The first 7 rows are patterns. Each new row is the sum of 2 different patterns, raised or lowered, with some noise. Before adding, each is slid sideways (what falls off one end comes back at the other), maybe read backwards, and multiplied by a number that may be negative. Names go in the order of the patterns.
Known rows, each followed by the names of its patterns:
-13 -11 2 -5 10 10 -23 -23 -14 0 -5 1 -16 -17 -16 9 9 -15 10 -6 22 20 17 -18 -20 15 -14 5 -19 4 20 -19 15 16 5 5 -8 -> viv
-17 3 5 -14 -8 -14 19 21 -3 -2 -11 14 7 5 21 -2 16 -1 -12 -1 15 -8 10 -21 15 -18 -15 7 -10 -7 4 -6 -2 -4 -16 15 3 -> redut
-5 22 22 1 -18 -6 -5 18 -12 -15 -1 -21 -23 18 -19 22 22 -8 17 22 13 9 -3 -11 4 18 17 -21 -9 -17 -12 -12 17 18 -21 7 4 -> beka
15 -6 -13 -16 6 11 21 9 14 19 -5 0 10 -5 22 13 7 0 12 -9 -6 7 8 20 -14 -5 -10 11 15 -18 -7 -15 14 7 17 -21 0 -> feke
13 18 -15 -22 9 5 16 -15 -1 -22 -3 22 -22 -4 4 11 -8 -1 -22 22 -13 -9 -19 4 9 4 -7 11 23 -6 -3 15 15 8 20 -19 1 -> kis
17 -18 -6 -12 -10 18 12 15 22 10 10 -17 8 -10 -5 9 -12 -16 7 16 -15 22 2 -19 -9 -12 -16 -9 8 6 -6 -11 8 -13 -4 -17 5 -> rak
8 2 3 -2 -19 2 -13 -15 13 0 -1 8 7 -3 -5 -10 4 11 9 -17 -3 -10 -5 15 1 2 9 20 -20 -7 12 9 1 -16 7 -14 -17 -> Tinab

New rows, each followed by the names of its patterns:
-4 -4 -11 19 -1 3 15 16 -1 -7 -8 2 0 12 12 -6 11 8 4 -1 14 8 11 0 -9 19 18 22 8 18 11 -9 2 3 -4 16 -1 -> rak Tinab
13 8 -31 -11 -9 3 -21 -1 5 9 4 -36 -2 15 -12 -4 -16 -10 19 -9 -21 -10 23 27 -2 11 -18 -10 12 2 -6 -7 27 -7 -1 -3 -2 -> kis rak
-13 -18 -3 -14 12 15 10 -8 -3 10 23 27 23 -13 31 24 -11 16 -19 -15 10 -19 -7 28 -1 3 -19 3 21 32 4 0 7 -16 27 12 -10 -> beka kis
-3 11 10 12 -14 -10 7 1 4 -7 1 -2 1 -11 -1 5 -4 -4 -14 -12 -7 7 7 -5 -7 12 -17 -11 -9 -11 5 -9 -3 -3 -17 -1 9 -> rak Tinab
1 15 -4 -9 -6 -7 -23 -10 -28 -14 -28 12 16 -36 -2 -16 -2 -21 -27 7 -17 -28 -25 -24 9 1 5 -10 -21 -21 -22 0 -10 14 -7 -18 -21 -> viv Tinab
2 6 -15 1 39 -16 -4 37 9 34 37 6 46 21 -3 11 27 40 20 -6 4 37 11 10 46 11 8 41 17 34 33 49 -6 -11 20 31 31 -> beka kis
-23 -21 -16 -22 -13 -6 -7 -23 -18 0 -14 -10 -14 -22 -3 -3 -8 -15 -11 -13 9 -6 -13 -11 -8 -3 -23 -11 -22 -24 -21 -29 -4 -15 -20 -5 -22 -> feke rak
19 -14 -28 -20 -3 -4 -18 22 -16 -29 -3 -3 13 -1 21 -26 -26 -3 12 4 -15 -16 -27 -17 11 -18 -31 9 -21 16 20 0 12 4 -26 -7 -7 -> viv beka
30 27 27 21 45 37 36 21 22 44 36 41 35 40 37 35 27 38 42 39 39 40 40 39 24 34 38 33 42 20 43 30 39 32 30 19 40 -> redut feke
1 -15 15 4 -12 -14 8 -14 2 16 4 10 6 2 1 2 8 7 -5 8 8 17 0 -16 8 8 3 7 -22 -17 -19 -10 -1 -14 16 -10 13 -> viv rak
-8 -12 11 7 1 7 -4 2 -10 9 12 11 -7 -1 14 -5 5 20 -5 14 -11 -20 8 -14 -18 3 -2 4 13 4 -8 -10 9 9 18 14 -1 -> beka Tinab
13 19 -4 2 -5 15 -4 18 18 -17 31 11 -11 -8 10 -3 10 -6 20 2 16 -1 6 -6 20 3 -24 8 3 -11 1 -6 -8 33 -8 -10 -15 -> kis Tinab
4 -12 7 3 -9 5 4 0 -15 6 13 -15 1 5 -1 -17 1 3 8 6 -12 -8 -10 -2 9 -6 2 2 -3 5 -1 13 10 -3 8 3 4 -> beka Tinab
24 42 33 -9 8 11 40 44 46 -9 37 49 -6 21 -18 1 25 20 14 44 28 6 -1 26 33 56 23 25 24 7 25 27 11 12 19 -3 -8 -> beka feke
-21 -18 -2 18 1 -7 18 3 5 10 8 -20 -14 3 1 -1 -5 18 -5 -9 31 -24 9 15 -24 30 24 -5 3 -15 -2 -7 11 20 -12 -15 -28 -> beka rak
-14 -9 -7 16 -9 -10 -10 -13 5 0 -14 -3 7 -5 -10 -6 8 -2 8 -5 7 6 8 -11 -6 5 10 -16 4 7 4 11 -1 3 0 19 5 -> kis rak
-5 7 6 -5 5 18 0 20 -4 -14 2 0 2 -7 4 4 -8 -1 0 -1 7 -4 -2 15 -8 11 -8 9 18 6 14 16 7 11 -3 9 7 -> redut rak
-8 -30 -25 -2 -6 -23 2 -18 -12 -10 -14 -10 24 -21 -6 -39 -11 16 -27 -25 -30 -1 -4 18 -8 -39 -1 11 -4 -6 7 0 -1 -40 17 -6 7 -> beka kis
2 -5 -14 8 -22 19 15 4 0 20 34 -9 8 -4 15 1 22 11 -16 30 5 -7 -14 21 13 27 -14 14 11 24 7 2 11 22 -13 -6 16 -> viv kis
-5 2 -13 -1 -26 -9 28 9 -12 -31 39 16 30 25 9 -19 6 30 -11 2 14 -14 -35 -7 6 26 -14 -14 5 25 6 16 1 5 15 -38 -18 -> beka kis
-4 27 18 -5 33 -10 11 -13 6 25 4 -7 12 -23 -2 -3 -14 10 7 9 -13 -18 11 7 26 0 5 23 -7 -11 18 5 -5 18 2 5 9 -> redut Tinab
3 1 23 11 25 -16 -28 0 4 -5 3 -9 -19 -8 15 -21 -22 13 -12 32 29 -9 13 6 -19 19 8 21 7 -3 -32 1 8 1 23 -26 -10 -> beka Tinab
11 6 1 -13 0 1 1 -16 -18 -12 -6 1 -8 8 12 -4 5 -6 -10 16 5 6 -8 7 -6 -10 -4 4 15 -6 -3 0 1 -6 -6 -16 -15 -> feke rak
-30 -8 7 3 6 10 -27 22 -1 -13 -7 0 -31 -5 -13 -11 8 -1 -40 -20 5 2 19 -16 -8 -13 8 -4 19 21 17 -10 -2 12 -31 8 -15 -> beka rak
6 4 19 14 15 31 15 23 10 9 9 23 3 22 6 18 1 0 15 14 13 23 18 17 15 -2 26 13 1 20 13 0 11 10 21 36 14 -> redut rak
38 30 50 46 28 49 35 23 44 51 44 44 31 23 49 38 35 35 13 60 36 34 21 26 23 56 51 11 48 38 62 16 8 41 11 11 38 -> viv beka
40 25 24 22 27 42 12 28 49 22 47 24 52 55 14 10 12 43 26 47 22 21 48 49 42 37 42 32 52 53 51 23 22 43 37 40 50 -> viv Tinab
-27 -19 -21 -50 -28 -34 -7 -11 -52 -45 -52 -36 -34 -52 -24 -21 -46 -34 -38 -34 -23 -42 -48 -21 -55 -52 -12 -50 -19 -35 -16 -37 -47 -32 -12 -38 -8 -> redut rak
-23 -20 -16 -14 -16 9 -36 -3 -17 12 -3 -19 -8 18 -22 1 -1 -18 3 -15 -8 -3 -3 -2 -15 -28 -20 5 5 -31 -22 23 -15 -11 -9 0 -8 -> redut Tinab
-3 9 -1 4 10 12 4 -9 -2 4 2 9 11 10 3 -14 13 10 7 12 6 -4 -8 5 -2 -1 5 -2 1 2 8 -3 6 8 0 4 -15 -> feke Tinab
-38 -11 -53 -27 -17 -28 -46 -28 -35 -46 -3 -27 -30 -46 -15 -6 -36 -19 -31 -35 -9 -29 -47 -2 -70 -57 -35 -53 -39 -23 -48 -31 -64 -50 2 -33 -28 -> redut beka
-36 -26 4 -9 -31 -7 -20 -8 -18 -27 -1 -22 -32 -24 -22 -7 -5 -7 -21 -16 -24 -24 -4 5 -1 -17 -6 -16 -6 -5 -7 -17 -18 -8 -18 -13 -36 -> viv Tinab
2 29 13 7 24 2 23 14 19 19 23 4 18 5 9 -2 20 36 10 26 27 17 8 24 21 19 28 15 18 26 38 35 20 21 16 13 22 -> kis rak
10 7 19 18 19 34 44 9 31 18 2 29 16 17 31 26 22 20 46 51 23 18 21 22 10 30 5 29 40 25 33 15 34 16 30 44 45 -> viv rak
-16 7 -2 17 9 -2 13 10 15 1 -4 -15 -4 5 2 -6 2 -5 2 -11 8 18 -8 11 0 3 14 9 -2 -4 5 4 14 3 -8 -8 -3 -> beka rak
12 34 -8 -8 -33 -1 9 28 -4 -18 35 27 32 16 6 0 35 35 21 -1 2 12 -13 8 6 29 -17 -2 -16 -2 24 -16 -16 40 -2 1 -10 -> viv kis
8 2 -24 -8 -4 -4 -3 2 -9 -19 -18 -9 6 -14 -11 -12 -26 -23 6 -17 6 1 -16 2 5 -5 2 -6 -16 2 3 0 -22 -17 -12 -11 -19 -> beka Tinab
-5 -9 -6 5 -4 -27 -1 14 2 -41 -12 8 -3 7 -9 -15 -39 -15 -4 -22 -3 -3 -7 -22 -12 -23 20 -22 -17 -17 -19 -12 -4 -33 0 16 -13 -> kis Tinab
